There are 10 hidden switches. A switch that is on adds its own fixed numbers to the row, and there is some noise. The rows also spread widely along 13 directions, which tell nothing about the answers.
(in the rows, 128 means zero)
Known rows, each followed by its switches (1 for on, 0 for off):
[170  97 149 114 131 127 123  69 136 169 147 142 153 134 151 131 125 113
 128 165 133 110 129 120 118 122 118  87 118 118 131] -> 1 1 1 1 0 0 0 1 1 0
[166 121 116 119 113 149 192 135  93  93 123 136  76  98 161  94 119  95
 161 158 129 132 130 115 141 162 171 135 123 144  99] -> 1 0 1 1 0 0 1 1 0 1
[142 136 111  81 136 121 117 137 130 170 142 113 142 134 132 147 101 144
 160 134 151 108 118 107 136 109 154 150 138 139 154] -> 1 1 0 1 1 0 1 1 0 0
[131 133 102  97 113 153 149 114 129  97  80 111 149 154 117 138  81 142
 133 153 101 142 136 106 142 101 183 144 112 131 121] -> 1 0 0 0 1 0 1 0 1 1
[157 163 102 102 180 131 129 156 131 103 139 130 111 109 147  91 139  99
 106  83 106 104 103 137  99 128 145 141 105 164 154] -> 0 1 1 0 0 0 1 1 0 0
[118 134 113 108 133 102 113 145 146 171 152 143 170 154 123 169 106 114
 124 111 132 109 111 150  99 105 114 157 153 136 158] -> 1 1 0 0 0 0 1 1 0 0
[124 102 126 101  75  94 117 121 113 146 131 147 129 130 163 109  96 145
 135 172 146 121 126  92 130 130 138 137  96 157 152] -> 1 0 0 1 1 1 0 0 1 1
[130 121 119 121  62 196 134 104 151  70 148 102 128 171 149 116  92 124
 183 175 167 114 177 116 138 169 179 113  85 130 113] -> 1 1 1 1 0 1 1 0 1 1
[168 111 111 108 176 123 138  81 156 104  92 172 151 145 118 115  90 102
  97 147  69 139 130 132 114  88 168 112 128 170 154] -> 1 1 0 1 0 1 1 1 1 0
[145 120 172 139 104 205 119 134 112 145 133 154 109 144 159 149 119 131
 108 105 140 110 142 136 141 120 146  90  89 162 148] -> 1 0 1 1 0 0 0 0 1 1
[146  96 154 107 159 103 136 123 118 143 132 164  96 108 160 115 133 129
 134 140 145 117 138  99 117 142 104 122 101 151 156] -> 1 1 1 0 1 0 1 1 0 1
[146 108 126  75 159 102  94 112 161 160 125 143 139 118 132 104 110 147
 134 141  90 121 123 113 115 105 113 129 121 125 152] -> 0 0 1 1 0 0 0 0 0 1
[130  86 128 102 132 103 126 102 160 122 115 173 129 137 129 121  90 134
 148 175 101 147 157 113 132 115 146 127 139 168 149] -> 0 1 0 1 0 0 1 1 0 1
[122 130 149  94  96  60  89 106 144 201 187 134 163 137 153 153 148 130
 170 164 157 102 119 101 124 135 128 129 131 152 153] -> 0 1 0 1 0 0 1 1 0 0
[110 170 135 100 174 124  94 188 150 141 148 142 113 138 126 144 150 136
 131  70 116 119 125 114 127 110 151 145  96 190 170] -> 1 1 0 0 1 0 1 0 0 1
[155 126 122 112 180 141 132 122 137 136 112 140 129 129 126 125 100 127
 108 116 126 114 125 137 123 112 143 131 144 138 155] -> 0 1 1 0 0 0 1 0 1 0
[135 144 147  99 117 176 126 146 147 115 137 144  97 133 149 115 123 115
 165 122 108 110 144 128 125 146 145 128 103 145 126] -> 1 0 1 1 0 0 1 0 1 0
[143 116  45  91 166  90 133 121 124  85  99 100 118 107 128  54  72 164
 102 152 133 140 134  83 136 113 162 151 117 143 156] -> 0 1 0 0 0 0 1 0 0 0
[165 117 119  98 171  81 119 114 146 154 144 175 104  96 150  69 119 109
 127 145 109 110 106 118 122 138 153 122 145 180 149] -> 0 0 1 1 0 0 1 0 1 1
[135 118 143 120 120 127 147 155  82 172 137 115  99 105 151 150 134 163
 158 142 177 135 139  87 173 129 148 139 131 135 135] -> 0 1 0 1 0 0 0 0 0 1
[118 117  87 130 130 128 135 154 104 149 145 117 127 142 115 141 112 148
 111 128 137 171 136 107 158  78 134 122 126 147 127] -> 0 1 0 1 1 0 0 0 0 0
[139 106 111 155 131  96 149 113 108 140 168 158 140 147 135 138 131  86
  85 133 136 139 117 141 112 114 107 104 128 153 124] -> 0 0 1 0 0 1 1 1 1 0
[112 122 109  91 117  33 144 148  90 161 152 129 114 108 147 125 151 146
 151 166 124 161 127  52 151 119 130 154 107 155 127] -> 1 0 0 1 0 0 1 1 1 0
[140 120 142 124 116 131 142 112 117 127  94 168 148 145 136 143 112 107
  97 140  92 134 115 132 116 104 148 130 110 159 141] -> 1 0 0 1 1 0 0 0 1 1
[114 118 139  98  49 114 136 126  97 120 137 105 113 114 177 110 151 158
 177 183 142 141 155  64 143 154 124 138  64 118 113] -> 0 1 0 1 0 0 0 0 0 1
[148 148 178 104 124 158 100  94 140 129 131 118 145 141 155 140 158 130
 137 125 130  86 135 110 111 143 128 109  64 114 143] -> 1 0 0 1 0 0 0 0 1 0
[152 115  95 112 182 105 107 101 168 124 121 144 157 134 115  99  92 118
  94 126 105 108 112 146 100 112 133 129 141 134 149] -> 0 0 0 0 0 0 0 0 1 1
[147  92 100  98 162  56 125 121 122 193 136 161 128 103 133 109 107 136
 105 141  89 153 106 104 131  77 109 115 144 149 141] -> 1 0 0 0 0 1 0 1 0 0

New rows, each followed by its switches (1 for on, 0 for off):
[110 125 179 112 128  88 116 142 165 135 138 199 128 144 138 152 141  96
 168 146  99 122 135 129 108 145 144 147 121 194 158] -> 1 1 0 1 1 0 0 1 1 1
[155 134 134  77 124 183 151 130 111 108  84 123 117 118 158 124 127 139
 137 121  88 122 138 107 115 118 120 149  79  99 130] -> 1 1 0 1 0 0 1 0 0 1
[130 135 114 105 145 169 113 133 183 117 149 135 124 149 118 117 118 117
 158 119  87 136 149 140 130 117 149 106 125 148 113] -> 0 1 1 0 0 0 1 0 0 1
[165 101 172 116 136 184 151 107 139 149 127 183  99 136 142 144 113 101
 159 142  97 130 145 136 144 117 148  87 133 157 110] -> 1 0 1 1 1 0 1 1 1 1
[153  90 143 116 119 110 153 108 104 187 132 159 116 118 143 146  91 129
 147 174 148 130 127 117 159 117 151 120 176 149 134] -> 0 0 1 1 0 0 1 1 1 0
[108 153 161  94 134  99 124 145 172 111 114 151 146 148 118 168 117 112
 189 140 110 103 130 135 114 155 176 187 150 159 153] -> 0 0 0 0 0 0 1 1 1 1
[130  66 129 102 161 116 132 106 153 139 142 149 112 137 124 135 110 158
 165 167 134 150 185  88 142 121  92 112 119 113 124] -> 1 1 0 1 0 0 1 1 1 1
[121 127 155 149  88 136 179 135 101  92 117 161  88 129 156 128 137  99
 148 155 129 141 147 113 145 166 171 128 108 172 107] -> 1 0 0 0 0 0 1 0 1 1
[114 129 147 116 159  85 142 181 117 154 128 179 123 124 135 160 151 106
 115 104  84 148 116 127 108 108 111 160 119 168 152] -> 1 1 1 0 0 0 0 1 1 1
[177 156  87 107 170 127 110 114 139  88 141 110 145 126 150  75 121  97
  92 100 136  75  88 130  88 138 167 125  76 157 160] -> 1 0 0 0 1 1 0 1 1 1
[124 140 145  97  62 152 130 135  91 151 121 127 123 136 162 143 126 149
 136 147 117 148 133  89 157  98 161 119  85 167 139] -> 0 1 1 1 1 0 1 0 0 0
[159 107 166 120 126 157 132 100 122 167 149 154 120 134 150 157 138 122
 149 139 141 120 138 120 144 117 137  90 122 152 130] -> 0 1 0 1 1 0 1 1 0 1
[118 109 133 115  61 160 104 117 126 112 118 134 154 171 145 149  70 144
 119 145 148 113 142 127 119 109 143 127  82 156 169] -> 1 0 0 1 1 1 0 1 0 0
[136 167 161 106 175 108 134 113 104 119  87  77 160 147 112 194 139 168
 145 144 193 104 134  72 158 131 206 175 114 134 182] -> 0 1 0 1 1 0 1 0 1 0
[136 129  96  96 119 168 107 171 171 120 173 145  97 132 144  91  68 107
 170 111 143  84 131 165 106 154 136 147 145 154 144] -> 1 0 1 1 0 0 1 1 0 0
[140  76 147 143 131 121 130  78 158 158 179 174 102 142 136 113 119 113
 170 185 157 136 166 116 149 147 120  69 152 154 106] -> 0 1 0 1 1 0 1 0 1 0
[134 107 119 100  86 129 140 139  94 164 138 152 124 129 165 138 118 138
 117 138 112 144 131 100 133  97 119 125  96 152 135] -> 1 1 0 1 0 0 1 1 1 1
[143 109 155  84  94 155 103 129 144 156 135 163 104 126 174 113  79 145
 154 136 131  90 137 119 133 135 153 114 106 176 165] -> 1 0 1 0 0 1 1 1 1 1
[116 115 131 125 118 166 121 131 159 119 135 184 119 165 129 129 112 107
 111 113  69 149 146 142 119  97 120  93  98 173 117] -> 1 0 0 0 1 0 1 0 1 1
[122 153  96  82 103 113 116 162 126 142 155  99 135 126 140 115 142 136
 153 131  97 140 116  97 133 113 142 149  96 129 112] -> 0 0 1 1 0 0 0 0 1 1
[143 123  60 125 184 136 105 149 149 115 161 103  98 124 105  72  88 150
 113 115 145 141 140 113 163 103 177 105 131 173 140] -> 0 0 1 1 0 0 0 0 0 0
[149 136 121 117 169 128 137 109 145  71 133 121 126 138 130 109 131 103
 127 126 126 109 136 125 104 147 140 128  95 133 136] -> 0 0 1 0 0 1 1 1 1 0
[153 163  97  99 154  79 131 154 112 154 143 133 117  93 158  88 118 112
 121 119 149  89  81 122 120 146 171 168 154 171 162] -> 0 1 0 0 0 0 1 0 1 0
[146  66 137 137  99 150 138 100 124 128 139 188 120 141 169 120  81 111
 106 153 163 100 150 146  96 148  89 113 115 142 153] -> 1 1 0 1 0 0 1 1 1 1
[139 101 117  86 126  84 176 123 155 106 112 164 127 117 129 111 117  81
 200 195  59 158 133 125 103 144 127 168 151 112  95] -> 1 1 1 1 0 1 0 1 0 1
[139 109  94 118 158  90 157 149 102 119 123 137 137 129 125 142  90 116
 108 134 165 113 112 136 106 133 126 189 157 128 159] -> 0 0 1 1 0 0 1 1 1 1
[168 118 143 118 136 145 140  78 126 140 153 105 126 129 151 131 130 130
 165 158 175 103 146 101 150 147 157  90 120 119 121] -> 0 1 0 0 0 1 1 1 1 0
[ 92 140 173 124 125  88  79 143 168 207 202 170 128 154 122 166 177 118
 155 115  95 149 135 122 143 104 118  85 129 191 127] -> 0 0 1 0 0 0 1 0 0 0
[161  79 106 137 144 145 140  64 167 105 124 134 147 155 111 108  63 112
 147 195 163 122 152 137 132 140 168 103 158 124 122] -> 1 1 1 1 1 0 0 0 0 1
[113 101 128 109 126 141 147 112 153 128 144 106 143 164 109 171 115 143
 199 172 160 136 181 107 133 145  96 146 138  59  99] -> 1 1 0 1 0 0 1 0 1 0
[191 105 135 125 178  86 181  67  66 149  87 143 145 104 149 134 141 114
  78 162 149 120  99  99 120 118 130 133 131 115 144] -> 0 1 0 1 1 0 1 0 1 1
[135 131 170  95 168 149 136 127 151 144 101 123 133 145 111 190 103 148
 183 130 141 106 151 118 145 129 160 152 152 113 145] -> 1 0 0 0 0 0 1 1 1 0
[137 131 153 125  79 121 152  87 104 126 111 153 162 147 155 156 140  94
 102 151  88 133 115 129 110 113 134 117 100 145 121] -> 0 0 0 0 0 0 1 1 1 0
[171  96 140 107 164 130 167 126 104 115 100 178  90 105 154 111 103 104
 124 133 121 116 119 128 109 133 123 142 122 144 151] -> 1 0 1 1 1 1 1 1 0 1
[150 115 128 120 149 157 138 149 112 136 114 162 122 130 145 136 112 123
  93 100 116 122 124 138 113 103 118 135 107 141 158] -> 1 1 0 1 0 1 0 0 1 1
[123 128 143 128 157  96 167 118 107 116 123 129 142 149 110 175 178 106
 135 146 115 162 137  98 121 122 112 143 102 108 106] -> 1 0 1 1 1 0 1 0 0 1
[139  92 150 137 173  75 152 140 121 191 140 178 121 120 125 168 111 116
 144 144 164 125 124 131 140 129 141 139 188 159 154] -> 1 1 0 0 0 1 0 1 1 1
[145 105 150  94 149 130  87  80 175 146 128 153 148 149 139 128  92 140
 134 142 137  92 142 121 111 120 128 102 111 150 174] -> 1 1 0 0 1 0 1 1 0 0
[142  88 177 112 148 140 141  74 142 135  90 163 138 153 127 164 111 143
 146 171 127 132 167 103 135 120 127 115 117 121 141] -> 1 1 0 1 1 0 1 0 1 1
[ 67 126 123 121  57 132 142 165 145 104 132 133 132 172 117 159  97 130
 185 167 114 167 165 120 142 129 144 160 128 143 106] -> 0 1 0 0 1 0 0 0 1 0
[114 104 140 121  80 158 142 145 114 148 112 173 141 154 144 165 109 123
 111 132  86 155 141 136 119  92 103 133 110 136 128] -> 1 1 0 1 0 0 0 0 1 1
[145  79 141 140 161 123 149 119 107 141 127 179  97 124 136 139 119 128
 102 131 128 149 149 116 139 107 115 102 121 163 141] -> 1 0 0 1 0 0 1 1 0 1
[111 118  42  72 153 124 133 141 178 104 109 101 161 162  79 126  52 153
 165 154  96 156 147 119 132  88 146 176 162  99 113] -> 0 1 0 0 1 0 1 0 1 1
[174 129 147 109 139 145 118  65 145 111 116 147 122 121 158  83 133 112
 117 147 101 105 129 112 120 135 159  84  84 155 137] -> 1 0 0 1 0 0 1 0 0 0
[127 134 141  69  70 149 104 126 137 160 159 121 136 138 162 138 130 142
 174 140 104 114 136 107 125 119 108 125  92 117 117] -> 0 0 0 1 0 0 1 1 1 0
[137 116 134 102  95 137 133 141 113 133 157 141 109 125 171 120 126 120
 147 136 144 105 134 113 112 152 110 137  90 133 133] -> 1 0 1 1 0 0 1 1 1 1
[122 135  70 119 130 129 116 135 176 121 154 140 152 162 115 111  76 100
 126 130 120 117 125 158 109 123 156 138 156 155 132] -> 1 1 0 0 0 0 1 0 1 0
[116 153  99  85 101 127 136 184  87 160 127 116 140 134 142 158 119 142
 114  99 115 129 106 113 118  93 109 184 111 116 140] -> 1 0 0 1 0 0 1 0 1 0
[138  89  98 113  95 138 171 146 124  46  53 186 102 116 150  78  17 105
 119 164 109 116 129 160  95 153 164 195 147 166 166] -> 1 0 0 1 0 0 0 1 0 1
[148 121 100 114 190 105 153 157 105 169 144 133  98 102 132 116 133 126
 117 109 134 139 120 112 134 111 108 134 145 125 131] -> 1 1 1 0 0 0 1 0 0 0
[141 153 141  87 160 144  87 112 183 147 148 113 169 163 109 152 131 125
 165 125 107 111 129 127 122 106 153 119 116 127 141] -> 0 1 1 1 1 1 0 0 1 0
[135  99 127 132 125  86 149 109 113 145 155 151 133 140 139 139 123 102
 135 170 165 129 130 115 119 137 122 128 135 148 137] -> 1 1 1 1 1 0 1 1 0 0
[109 178 165  89 126 118 137 166 131  85 109  96 118 126 133 148 161 129
 202 137 126 116 138  94 125 173 167 194  92 118 136] -> 1 0 1 1 0 0 0 0 0 0
[165 136 114  70  97 128 153 132 107 138 113 142 102  86 183  69 113 110
 152 154  93 112 104 111 111 144 138 152 116 129 127] -> 1 1 1 1 0 0 1 0 0 0
[116 147  40  93 159  79 149 189 112 148 180  93 118 129 107 126 134 132
 155 126 124 174 123  82 156  90 147 157 133 145 101] -> 1 1 0 1 1 0 1 1 1 0
[111 120 142  95 129 112 135 186 108 156 132 156  91 122 146 149 110 146
 149 115 138 126 131 103 139 124 130 162 117 169 157] -> 1 0 1 0 1 0 1 1 1 1
[141  97 150 130 161 158 143 125 153 164 145 169  92 135 120 151 109 122
 165 133 118 146 164 132 163 112 145  85 163 159 117] -> 1 1 0 0 0 0 1 1 0 0
[123 106 116  92  91 106 131 126 116 144 148 124 112 126 160 103 100 150
 168 181 172 120 147  80 137 151 127 143 109 132 138] -> 1 1 1 1 1 0 1 0 1 0
[145 122 143 107 172 158 116 117 147 139 113 142 146 152 125 165 112 141
 110 105 117 116 145 124 127  94 143 114 108 147 163] -> 1 1 0 0 0 0 1 1 1 1
[137 146 124  86  85 163 132 134 132 146 134  99 149 143 129 154 120 127
 173 144  84 144 126 121 144  96 158 129 120 115  99] -> 0 0 1 1 0 0 0 1 0 0
[165 114 114 107  43 130 162  78 112 150 129 138 147 122 172  94 115  93
 151 209  89 144 114 112 137 130 173 102 123 134  81] -> 1 1 1 1 0 0 0 0 1 1
[147 120 112 107  57 167 144  96 117 111 128 115 123 141 161 101  81 128
 160 181 155 110 138 110 141 148 169 119 110 128 110] -> 1 0 0 1 1 0 1 0 1 0
[156 106 110 140 182 106 149 130 139 168 176 195 101 124 123 122 149  75
 120 122  89 163 120 136 136  94 132  82 155 193 108] -> 1 1 0 1 1 0 1 1 0 1
[159  87 175 139 148 142 158  75  97 132 102 142 144 144 143 184 134 132
 111 150 171 116 156 111 123 129 110 116 103 107 151] -> 1 1 0 1 0 0 1 1 0 1
[105 116 152 103  92 142 126 198 129 165 176 165  79 122 157 140 130 127
 186 120 117 135 146 120 140 139 113 137 115 161 121] -> 1 0 1 1 0 0 0 1 1 1
[168 124 147  78 130 172 114 104 167 128 106 177 134 131 155 108  97 108
 134 130  57 106 124 148 108 109 158 114 116 169 153] -> 0 1 1 1 0 0 1 1 1 1
[179 108 151 110 142 160 145  90 117  95  92 166 110 123 165 101 100 111
  99 137 113 102 132 126 110 131 147 110  86 156 163] -> 1 0 1 1 0 1 1 1 1 0
[129 126 108 114 137 156 146 144 119  98  94 158 122 140 135 123 114 117
  80  98  65 155 136 133 104  84 106 131  85 142 142] -> 1 1 0 0 0 1 1 0 0 0
[104 161 149  69  80 138  94 177 155 173 172 105 131 137 150 157 132 145
 211 119 123  98 129 113 129 140 131 154 110 121 124] -> 1 0 0 0 0 0 0 1 1 0
[149  95 110 124  88 108 152  93  95 138 150 116 127 124 151 116 130 135
 140 186 133 159 140  78 162 113 152  90  98 139  98] -> 0 0 0 1 0 1 0 1 1 1
[198 110 150 115 154 114 143  61 101 184 147 148 119  95 177 102 170 113
 115 155 136 108 114  89 132 133 126  73 104 129 118] -> 1 1 0 1 0 0 1 0 1 1
